The rows of a group lie close to one hidden flat surface of 10 dimensions, which passes through zero. Surfaces can cross.
(in the rows, 128 means zero)
Some rows, each with its group after it:
[155  77 143 141 157 200 181 171 123 117 169 164 188 119 161 114 119  65
 123] | q991
[101 143  82 106 173 159 151 183 106 143 114 151 107 148  94 140 166 146
  94] | q684
[113 170 125 141  99 116 147 165 125 126 106 130 195 133 109 133 141 146
 163] | q509
[131 151 161 119 154 153 133 147 113 118 139 192 164 112 129 143 155 116
 152] | q991
[148 137  98 112  83 183 125 130 127 150 114  74  62 122 141 117  95  99
 145] | q17
[147 196  71 110 135 200 113 136 188 151 188  41  93 166  51  90 144  92
 110] | q503
[148  87  93  77 110  56 105 114 107 153 117  65 113 105 106 172 141 159
  85] | q684
[110 107 163 116 125 164 125 146 127 155 164 122 136 142 129 170 166 103
 110] | q516
[189 160  73 145 109 180 144 134 149  96 124 141 121 138 118  49 100  99
 123] | q881
[105 129 144 126  90  68 119  98 116 104  83 153 153 121 142 157 122 142
 135] | q516
[ 98 171 179 173 132 157 130 106 139 142 104 204 108 170 124 101 107 157
 177] | q17
[ 84 122 151 181  43 103 133  73 168 130  85 153 111 190 110 120  86 153
 120] | q624
[ 98 183 111 126 100 166 133 118 166  91 149 124 157 142  96 143 115  74
 130] | q503
[121  89 110 103  94 111 133 168 154 134 139  55  66  91 135 131 180 123
 102] | q684
[184  79 127 161 134 110 168 144 178  97 180  67 130 111 121  82 129 107
 139] | q624
[ 94  97 124 154 115  83 129 153  89 150 124 139 105 157  79 171 136 207
  99] | q503
[125 127 152 168  52 193 130 159 143  91 144 101 111 102 198 103 115  69
 165] | q684
[132 158  81 104 137  69 157 146 168  72 123 122 153  89  76 123 157 126
 124] | q509
[110 178 111 141 111 127 123 103 145 140 126 137 198 151  86 114  80 135
 130] | q991
[149  83 143 145 158 130 159 130  95 110 126 194 165 141 138 140 119 126
 116] | q503
[ 63 130 127 102 102 181 142 155 127 219  84 113 148 142 161 126 115 121
 118] | q991
[120 173  60 118 110 150 126 118 133  72 134 122 135 115 100 136  77  88
 116] | q17
[124 137 183 152 104 132 118 123 176 136 139 130 115 126 146  88 162 124
 150] | q684
[127 132 117 126 208 172 160 136 112 145 123 176 100 143 117 115 100 132
 144] | q684
[171  90 135 192  68 167 140 207  46 119 148 166  98 122 120 143 115 178
 148] | q991
[153  97 124 111 137  84 115  82 165 132 155  54 116 102 134 113 108 113
 116] | q516
[192  98  87  94 189 119 128 120  89 189 148 113 139 113  89 121  85 164
 112] | q991
[167  59 145 149 163 130 159 110 116 115 153 157 151 139 142 126  97 112
 117] | q624
[148  54 118 177 109  97 166 170 129  48 171 116 194 110 153 118 139 102
  91] | q503
[112 185 179 133 186 114 120  84 174 127 136 160 171 122 134  94 127 117
 179] | q684
[ 83 122  87  82 157 115 139 104 117  71 128 172 172  78 132 179  79  75
  89] | q17
[130 144 117  80 153 143 119 111 177 134 139 155 118 113 109  99 173  92
  78] | q881
[141 104 107  75 176 121 133  99  97 151 124 101 129 116 126 178  86 114
 131] | q641
[120  94 171 137 134 148 150 124 105 128 138 177 135 137 130 175 114 117
 143] | q641
[117 183 109 145  99 181 136 181 117 113 109 124 135 135 145 110 142 116
 159] | q881
[152 117 105 106 134 117 121  93 125 136 136  92 117 124 108 143  89 120
 125] | q503
[104 173 113 171  70 102 152 165 140 100  95 143 130 139  87 114 131 174
 159] | q509
[100 162 128 144 120 160 114 140 143 166 131 131  91 173  94 109 148 158
 111] | q516
[135 100 109 134  80 153 136 151  97 113 137  95 111 116 144 160 101 108
 129] | q516
[ 62 139 114  86 130 160 111 129 109 170 121  72  60 115 134 190  88 119
 143] | q881
[153  50 154 154 128 142 137 109 131 107 147 134  24 105 174 115  98 113
 125] | q509
[106 141 149  89 118 143 108 149 103 177  92 123  74 103 161 152 162 144
 154] | q17
[142  90 144 131 110  86 133 100 120 106 128 117 151 110 143 159  99 121
 143] | q624
[182 129  93 144  81 163 134 117 109 109 129  97 106 150 113 129  72 107
 146] | q17
[109  96  90 141  32 116 132 119 151 100 117  79 118 148 125 136 106 109
  78] | q624
[140  91 108 109 134  76 126  98 111 120 127 116 162 124 112 164 107 137
  98] | q17
[140 163 146 133 146 121 127  90  88 134 109 160 148 119 117 156  45 150
 205] | q516
[158 135 134 130  93 138 119 126 164 153 137  58 124 144 132  98 150 113
 139] | q17
[109 141  94 115 139 164 152 130 110 104 116 188 159 151 102 152 109 102
  99] | q503
[139 128 158 131 115 153 138 112 144 113 116 181 119 115 156 108 126  95
 140] | q881
[ 69 180 145 164  43 123 113 124 135  93 105 148 167 157 126 150 132 127
 137] | q509
[ 89 152 143 101 130 141 107  68 201 150 137 123 114 154 114 113 143  92
  90] | q516
[117 133 106 121  76 133 149 152 129 116 109 122 121 133 104 155 137 122
 127] | q624
[215 103  96 139 103  63 109 101 100  95  73 118 182 104 206  48 116 141
 114] | q503
[147 138  82 146 135 137 138 156 150  96 170  77 165 137 107  98 133 106
 107] | q881
[152  43 116 145 163 121 160  93 144 113 125 105  56 164 153 110  99 113
  97] | q991
[169 179 128 158  84 125 108 136 111 133 121 107 129 180  86 123 152 170
 164] | q17
[132 131 115  96 167  99 115  89 113 171 105 147 114 144  97 140 118 166
 109] | q516
[115 134 123 141 114 106 129 101 130 121 113 135 122 142 107 138  93 146
 136] | q684
[125 139 134 136 143 154 158 119 184  67 141 172  82  98 134  92 123  77
 145] | q509
[180 171 117 110  88 115 128 120 147  55 113 124 221  79 169 102 140  60
 162] | q881
[125  80 127 126 144  94 144 128 134  83 158 127 184  98 143 146 130  97
  96] | q17
[111 139 128 105 148 128 128 115 133 126 132 146 152 131 116 149 135 112
 116] | q881
[124 233 126 114 167 107 113 116 173 144 126 120 135 123  69  95 145 157
 187] | q624
[134 173  98 164 132 127 120 139 113 155 108 132  91 157  89  87 103 198
 149] | q516
[105 145  90 130 135 123 131 141  86 134  93 126 142 174 114 154 117 157
 122] | q641
[138 185  81 115 137 220 140 150 105 127 145 124 127 125 104 135  72  88
 163] | q516
[140 116 127 112 120 109 119  89 142 134 141  72  99 101 127 144  84 116
 150] | q503
[178  98  66 110 179 151 149 194 130 126 149  88  93  99 140  65 175 120
  87] | q516
[160  87 134 189 154 169 172 164  71 120 135 155 132 165 141 124  82 144
 161] | q881
[131 147  68  89 166 184 111  90 141 126 147 117 136 131 132  99  82  62
  76] | q624
[158  45 172 125 162  93 180 111 172 136 141 138 150 132 129 119 153 111
 117] | q624
[131 107 119 141 184 109 146 160 103 137 131  62 152 149 154 133 132 142
 151] | q641
[168 129 118 103 155 106 106 107 179 140 158  80 108  82 124  70 136 117
 119] | q641
[182 161 116  86 134 156 118  89 130 154  77 165  75  96 151  74  98 121
 159] | q881
[110  88 201 154 108 134 129 159 149 146 189  91  95 109 133 160 165 132
 159] | q641
[102  99  86  83  86 138 117 202  87 159 101  69  50  77 165 159 165 146
 101] | q503
[111 126 153 149 129 126 151 132 163 108 140 166 146 151 106 121 160 124
 117] | q684
[147 123 130 152 142 103 129 109 126 123 113 151 138 133 140  89 107 151
 131] | q503
[ 92 173 123 124  74 141 137 127  91 133  69 170 148 142 119 174  87 139
 163] | q509
[161 203 161 143 127 192 111 145 104 101 154 203 102  75 119 120 105 123
 216] | q991
[204  79  97 111 171  83 132 119 136 109 141  99 157  88 152  76 138 116
  95] | q641
[143 101 152 104 121  86 127 106 139 141 128 103 190 132 136 152 160 115
 117] | q17
[137 116 112 160  83 126 133 104 134 126 129  97 141 137 123 115  50 128
 135] | q991
[ 99 163 107 137 103 124 125  84 154  58 131 178 165 157  92 144 113  92
  92] | q509
[161 142 109 146 163 112  96 121  85 121 151 114 136 115 122 122  87 158
 145] | q624
[120 181 128  97 196 115 132  64 156 127 110 197 141 134  86 118 105 127
 142] | q509
[112 139  92 143 137 204 160 147 169 162 141 109 152 164 122  62  93  93
 103] | q991
[123 160 130 143  93 167 124 163 157 144 128  97 112 152 127  91 174 123
 130] | q17
[117  94 145 169  47  70 150 104 208 111 126  73 126 150 112 101 136 131
 115] | q624
[153  63 147 173  93 136 168  90 182  95 154 115  70 121 132 101  62  92
 141] | q684
[121  94 152 172 138 104 140 139 117 141 173 106 139 175  78 168 127 171
 128] | q641
[163  72 154 148 135  63 133 107 130 106 150 132 168 125 126 128 140 143
 109] | q881
[132 173 142 171 174 167 121 154 151 145 153 125 118 142 136  47 142 144
 161] | q684
[156 178  99 131 126 148 125 110 160  87  79 199 147 114 165  20 128 101
 116] | q641
[136 161 124  92 162 148 116 110 162 148 136 161 116 112 103  98 147 116
 110] | q641
[132 104 103  90 156  62 121  84 112 144  70 164 110 134 120 132 135 170
  80] | q516
[156 107 139  90 194 135 123 104  77 222 102 160  92 119 122 134  78 181
 149] | q991
[ 82 198 159 119  87 115  91 100 158 147 109 105 117 131 116 145 141 140
 168] | q503
[113 167  97 149 160 172 142 180 131 124 156 119 154 166 101 104 150 127
 121] | q881
[ 97 177 128 103  84 143  72 123  99 131 108  81  82  65 185 152  98 118
 178] | q624
[158 124 134 112 164  86 116 115 133 126 150 110 145 104 118 127 146 140
 130] | q991
[130  97 110 120 101  98 126 143 137 134 134  71  89 109 124 135 144 140
 110] | q684
[109 105 150 117  79  80 110 101 130  95 115 113  94  85 160 168 127 120
 132] | q509
[107 131 173 171 146 128  90  90 168 143 141 150  30 153 133  76 139 162
 122] | q509
[147 121 119 129 106 129 123 160 126 118 124 194 137 126 116  95 194 146
  67] | q641
[134 102 145 122 178 116 137 178 119 146 138 151 129 125 128 124 211 156
 105] | q509
[159  97 152  98 204 113 132 106 136 158 165 136 135 111 109 135 139 127
 124] | q641

New rows. What belongs after each?
[175 136 120 131 201 139 137 140 124 116 165 142 134 121 108 100 141 130
 139] | q17
[ 73 145 128 124 123  98 142 121 147 112 104 119  98 113 119 154 112 135
 157] | q684
[128 161 127 125 130 169 133 137 120 129 136 166 169 119 116 127 107 108
 146] | q991
[150 142  85  81 131  82 102  81 120  95 122  97 106 104 103 167 112 119
 113] | q991
[152  75 130 125  51 107 105 116 158 135 201  58  68  88  70 159 113 132
  92] | q641
[124 174 125 102 177 186 127 138  82 192  85 141  74 122 155 126  86 141
 197] | q881
[127 113 101 152  96 171 127 142 137  97 149 116  74 137 134 109 122 102
  90] | q509
[189  99 130 135 167 131 136 164  82 126 168 162 162 108 104 134 139 150
 127] | q991
[161 132 105 117 137 145 140 123 121 128 133 133 158 161 101 130 129 115
 111] | q17
[140 168  63 121  50 176 104 177  93 105 130  92  67  94 108 145 110 121
 129] | q991
[142 109 110  95 118 142 131 130 113 120 135 101 134 111 132 166 127  92
 115] | q503
[133 139 106  52 190 130 125  67 174 107 128  92  89  96 150 127 128  51
 121] | q991
[117 109 114 195  95 128 145 168 128  61 159 172 168 191  94 125 180 137
  54] | q509
[157 117 116  75 202  88 111  95 124 174 126 106 108 112 112 128 135 153
 115] | q991
[ 99 112 204 116 131 128 102  93 142 117 136 149 134 104 194 154 152  87
 137] | q509
[134 118 157 160 170  55 126  87 167 118 155 135 189 142 101 100 127 156
 121] | q17
[121 132 177 122  62 202 111 144 119 150 109 160  91 114 190 130 152  91
 145] | q684
[164  71 111  91 133 104 121 132  26 151  96 158  77 114 122 210 117 178
 111] | q991
[134 136 137 142 180  87 127 130 147  89 145 160 144 164  95 119 209 147
  95] | q991
[113 111 108 123 169 119 138 136 112 117 135 163 127 112 119 135 114 139
 102] | q17
[137 180  77  87 107 132 112 151 115  75 145 122 172  97  96 166 156  91
 107] | q991
[124 117  71  96 158 109 119 145 126 166 144  68  75 114  87 132 126 163
  91] | q503
[118 110 172 141 118 108 123 158 127 149 124 119 103 115 154 124 179 160
 146] | q624
[138 120 158 145  98  99 202 150 178 130 101 153 118 151  61 137 167 153
 177] | q624
[ 88 189 126 119  55 126 140  99 146  76  91 160 169 132 105 177  96  89
 164] | q624
[119 118 224 176 141  82 132  91 175  91 149 168 164 117 161 109 141 123
 173] | q509
[157 117 148 166 159  88  85 120  83 108 169 110 161 103 159 121 102 159
 150] | q624
[108 173 129 169  99 210 130 171 107 172 110 180  80 157 112  93 104 168
 155] | q991
[148 139 196 176 133 138 120 134 121 146 141 167 103 108 140  99 115 169
 199] | q991
[153 131 113  97 240 111 121 121  91 154 135 168  96 102 104 125 121 172
 135] | q17
[124 135 162  94 167  63 114 116 115 143  99 149 159  95 148 144 167 158
 153] | q516
[133 125 106 141 179 137 159 120 151 118 143 133 108 137 102 102  95 124
 134] | q684
[129 172  89 120 151 110 109 149 170 113 162  36 148  99 124  86 148 113
 132] | q684
[114 156 127  96 131 130 109 110 140 155  95 113  71  95 151 110 117 132
 155] | q516
[122 143  97  94 138 183 132 172  98 184 100 151 105 171 106 135 177 142
  89] | q17
[108 140 136 146 107 102 118 135 120 127 109 142 142 139 126 128 145 159
 124] | q503
[169 121 110 107 177 135 161  68 135 106 138 162 165 132  96 134  55  86
 138] | q624
[125  96 130 141 111 132 143 109 160 107 143 103 132 112 151 110  87  87
 122] | q17
[112 139 130 174  87 112 115 112 108 117  90 155  53 174 108 135 110 188
 135] | q991
[121 154 134 151  85 105 111  87  81  92 105 156 147 126 125 176  49 143
 174] | q624
[177  96  79  70 176 104 131 147 147  92 181  51 153  80 128 129 180  72
  78] | q991
[136 168  89  78 133 149 114 162  93  74 136 159 130 101 105 179 186  96
 104] | q991
[141 116 148 146  71 145 135 140  75 104 129 168 160  98 142 176  79 120
 167] | q991
[118 149 124 113 161 117  78  93  77 169 107 146 105 132 135 137  92 169
 126] | q624
[112 131 119 144  71 119 109 121 119 137 123  93 106 140 115 152 106 150
 129] | q516
[131 125 108 133  90 148 134 182 107 117 119  94  98  97 158 128 135 124
 143] | q516
[105 138 147 124  45 118  97 132 141 126 113 110  84  91 146 137 143 132
 136] | q641
[ 79 157 103 110 138 177 118 105 155 161 105 170 121 184 115 102 138 111
  63] | q624
[113 114 123 155 118 106 142 112 113 105  93 171 127 114 151 115  71 144
 134] | q503
[126  74 147 144  93 101 134 104 136 105 128 127 131 135 147 145 122 115
 102] | q516
[134 146 145 137 124 107 129 168 143 127 139  91 118 103 119 113 170 152
 165] | q624
[ 90 127 167 171 113 132 142 118 141 130 106 170 135 175 139 120 129 142
 136] | q991
[124 199  77 114 133 191 117 199  77 165 102 134  54 132  91 130 142 174
 153] | q624
[110  65 200  83 169 119 142 153  48 162  93 209 152 111 180 225 184 141
 140] | q641
[143 131  83 104 113 125 113 179  98 102 143  75 107  87 128 148 158 125
 117] | q17
[126 125 115 140  70 114 121 151  99 118 115 116 141 152 116 161 146 149
 114] | q17
[167 185 104 117 162 105 132 129 127 109 140 110 146  99  75 130 109 144
 190] | q624
[127  81 183 181 132 120 127 108 115 109 146 170 159 144 173 124 114 129
 129] | q624
[103 178 117 140 126 160 131 129 132 126 104 171 132 164 111 108 123 133
 133] | q641
[145  73 205 195 116 110 141  97 128 132 157 188 116 150 108 135  99 166
 149] | q641
[193 109 111 109 120 147 139 160  97 122 105 145 126 102 159 102 153 119
 127] | q881
[ 96 146 111 118 118 144 148 140 175 130 122 147  95 153  77 118 166 126
  92] | q684
[186 159 122 122 143 164 116 141 131 160 139  87  88 137 118  95 148 131
 164] | q17
[158  59 146 151  99 117 162 143 129  95 147 105 130 107 153 141 121 105
 140] | q624
[144  81 118 120 139 121 137 155 142 143 152  65 126 109 152 109 151 116
 104] | q991
[121  93 112 107 106  80 134 135  89  99  96 159 171 130 131 181 158 136
  83] | q516
[108 143  93 129 173 117 148  97 151 106 145 153 152 134  74 125  71 120
 107] | q503
[130 129 117 118 160  99 130 124 138 110 141 151 161 138  98 132 161 133
  95] | q509
[109 180 152 140 111 140 137 129 171 113 115 130 119 104 141  98 116 110
 190] | q509
[167  77 137  94  97 158 128 137 118 127 133  62  81  65 205 142 115  66
 154] | q503
[111  93 138 103 112 138 145 104 130 161  90 152  95 139 140 149 116 117
 109] | q624
[100 116 126 132 138 158 165 134 112 121 104 165  79 130 135 152  82 121
 154] | q684
[ 92 176 110 123 105 179 130 157 146 135 122 129 138 139 125 112 142 106
 120] | q991
[141 166 109 143 174 142 126 127 133 112 148 148 110 123 101  94 106 141
 143] | q17
[119 105 172 136 156 190 157 161 107 102 112 214  64 141 175 143 180  99
 139] | q991
[199  96 140 117 166 159  98 147  62 160 152 115 166 105 194 112 136 121
 133] | q684
[ 77 205  90  91 146 215 140 146  90 135  89 191 146 166 108 168 107  99
 132] | q881
[122 155 137 159 143 118 137 134 121  89 143 185 207 162  99 134 147 133
 123] | q624
[133 218 104 128 102 154 118 154 100 127  63 183 157 150 125 102 153 151
 157] | q881
[ 85 168 159 127  72 143 136 117 207  75 139 125 149 103 142 121 151  54
 147] | q684
[116 126 184 121 131  98 124 145 145 111 137 117 168  80 178 136 184 107
 162] | q516
[123 118 155  80 179 138 118  79 141 218  96 132  73 124 146 111 100 139
 141] | q17
[171 168  50 104 167 127 140 105  77 112  95 151 145 120  90 131  35 139
 151] | q516
[167 105  93  89 199 153 144 120 122  92 141 151  84 132 122 134 149  88
  90] | q991
[ 81 178 152 124  90 145 120 125 192  72 132 109 138 102 170 119 161  57
 155] | q991
[161  87 115  59 122 113 123 139  46 137 122 137 174  64 139 219 109 116
 125] | q991
[103 165 135 111 195 158 133 104 151 167 168 111 124 158  71 155 101 120
 154] | q641
[ 90  94 142 107 109 120 135  97 117 109  74 146  64 144 174 180 133 106
 118] | q991
[136 142 121 120 118 181 127 156 129 104 147 119 157 107 167 119 141  67
 130] | q684
[ 47 117 148 102 149 104 146 120 148 112 146 134 122  69 122 192  96 108
 145] | q503
[122 125 160  94 182  65 122 100 187  77 156 147 148  84 129 127 199 102
 107] | q509
[139 131 100 120  53 182 124 130 189 122 144  83  71 120 122  88 131  72
  97] | q684
[101 150 148  90 112 133  91  80 193 165 157  53  97 111 128 131 128  89
 128] | q516
[139 125  73  72 157 145 127 133  87 133 120 102 127  97 138 162  96 101
 121] | q684
[171 105 126 150 108 137 130 155  82 127 151 132 131 102 120 139 100 150
 147] | q991
[153 137 113 120  99 150 112 102 133 109 141  94 142 106 152 117  85  82
 136] | q684
[109 131 118 143 155 138 153 168 105 118 111  93 155 151 172 132 135 119
 156] | q641
[146  46  95 135 164  96 137 166  51 185 104 145  59 143 110 136 124 230
  81] | q503
[114 137 136 156 129 109 139 130 173 113 153 114 205 151 116  96 150 117
 112] | q991
[128 100 126 118 100 243 165 179  96 116 156 154 109 158 123 194 139  60
 114] | q503
[132 127  88 107  55  89 101 114  93 136  74 134 101 132 107 157 125 168
  90] | q881
[114 143 107 118 101 178 153 140 103 127  85 164  88 123 130 147  82 117
 155] | q509
[102  71 151 156 117 134 137 143 127 159 120 125  64 115 168 109 110 151
 123] | q17
[128 148 151 146 131  84 155 100 239 112 148 104 164 145  84  72 161 111
 136] | q624
[145 133 135 174  85 136 120 121  99 117 119 147  70 130 118 125  74 165
 164] | q991
[173 172 116 156 137 141 129 134 119  73 156 144 159 140  95 120 124 116
 160] | q17
[173 153 163 117 125 143 121 101 129 171 113 121 138 163 120 125 141 129
 172] | q17
[125 106 117 112 152 188 140 153 119 173 174  86  61 138  92 161 113 123
 124] | q641
[124  90 102 107 147  96 147 103 123 114 117 133 182 161 115 160 128 109
  73] | q991
[128 117  96  79  88 149 136 105 125  98 118 106 126  91 149 173  85  57
 122] | q684
[129 130 117  90 188  84 115  88 164 138 163  80 158 112 100 128 126 116
 108] | q881
[144 124 149 140 144 149 176 125 151  92 140 177 166 131 118 128 119  88
 157] | q624
[162 138  99  90 143  94 178 158 115 135  99 102 189  73 111 146 100 130
 196] | q509
[143 140 129 110 144 149 130 161 130 140 163 121 193  94 127 119 142 107
 132] | q991
[159 150 116 160 133 134 120 145 132 149 155 111 128 128  91  83 109 168
 139] | q991
[147 161  78  84 136 119 127 153 101  91 143 100 177  92 101 170 142 103
 129] | q624
[141 159  57 123 132 105 143 116 117  78  93 166 168 142  96 113 101 130
 101] | q516
[137 110 175 131  88  92 154 144 113  98 114 135 145  86 141 185 134 126
 196] | q624
[ 72 130 140 127 129  96 132 126 157 145 104 127 179 173 129 129 177 134
  89] | q991
[130 147 121 145 151 143 162 138 135 100 129 188 161 150  97 113 129 126
 130] | q509
[109 147 147 193 129 143 137 106 193 116 132 123  78 173 131  54 116 133
 144] | q991
[122 144 110 160  99 131 131 104 153 121 123 116  92 148 101 102  77 138
 137] | q684
[113 107 143  90 132  66  89  37 119 174  91 117 111 122 143 153  78 153
 121] | q624
[121 184 108 143 145 164 129 115 166 140 136 136 124 155  94  71 102 122
 134] | q991
[156  97 132 135 140 106 140 120 108 127 133 149 166 156 110 146 134 145
 111] | q17
[127 160  93 123 127 101 107 161 130 137  99 104 129 131 133  82 185 164
 103] | q641
[125 125 145 154 136 165 167 134 182  70 112 182 110 111 190  52 137  68
 138] | q516
[140 142 119 106 169 142 155 166 156 156 130 134 113 138  87 102 188 140
 126] | q624
[129 106  67  64 187 131 143 153 149 113 144  89 146 138 121 132 207  76
  43] | q991
[157 143  84  90 129 163 129 145  79 103 131 109 118  76 138 170  83  90
 158] | q624
[151 101 124 120 154  78 123  70 104 129 112 143 108 140 109 154  88 157
 124] | q991
[ 92 160 155 162  92 177 153 165 149  91 126 180 154 148 136 123 160  96
 145] | q624
[133 131  91  92 142 133 106 102 102  95 143 122 180 106 142 159  95  78
 100] | q624
[109 113 155 129  76 127 139 180  95  87 116 135 161  88 182 178 165 104
 155] | q516
[104 128 138 112 132 117 125 116 155 193  94 134  80 158 107 109 157 170
 108] | q624
[152  81 126  87 136  96 123 104  94 154 105 159 111 117 121 163 136 151
  89] | q881
[ 81 122 173 110 132 122 101 174 104 148 120 151 154 117 177 154 231 141
 104] | q624
[101 141 131 147 105  39 104 129 122 122 113  65 172 142 123 148 154 178
 139] | q641
[112  80 133 131  93 103 119 123 128 146 117 107 114 142 148 134 144 142
  86] | q624
[118 157 128  81 184 106  83  91 109 103 154 140 232 100 156 157 136  85
 104] | q624
[ 93  89 157 114  68  94 111 100  66 155  92 154 126 149 126 231 113 162
 116] | q516
[142  75 145 126 133 108 138 125 123 120 168  97 145 114 124 172 119 114
 128] | q641
[125 156 117 177 132 192 140 162  86 101 128 169 153 160 146 113  93 121
 150] | q684
[109 164 136 208  67 174 142 126 140  95 131 159 155 186 119 103  81 116
 148] | q509
[134 119 125 123 139 103 148 124 219 147 144  81 117 142  96  71 175 123
 106] | q624
[180  69 147 150 187 117 141 143  87 149 148 165 156 156 124 121 145 166
 106] | q684
[150 121 158 156 105 132 131 107 124 146 118 135 121 163 127 122 112 142
 155] | q17
[141  65 166 121 156 100 136 146  94 151 126 154 130 124 152 153 171 155
 115] | q516
[131 120 124 136 133 144 119  94 110 122 142 154 178 173 119 146 101 110
  96] | q509
[128 147  86 120 117 175 149 124  86 109  91 183 121 140 120 150  69 111
 130] | q516
[110 140 115 145 157 187 159 165  72  98 118 187 157 147 148 150  97 108
 147] | q684
[107 108 149 156 156 108 139 133 101 102 128 196 134 121 130 144 115 157
 130] | q17
[135 151 161 129 137 107 112 138 106 137 122 121 112  90 142 141 130 160
 194] | q624
[135 172 104 108 177 138 123 131 172 138 134 112 111 111 122  65 152 120
 127] | q516
[116 131  74 125 155 151  99  96 110 159 123 143 121 184 107 104  97 145
  46] | q624
[129 136 125 135 111 150 130 153 160 115 150 116 135 129 126 102 167 104
 111] | q684
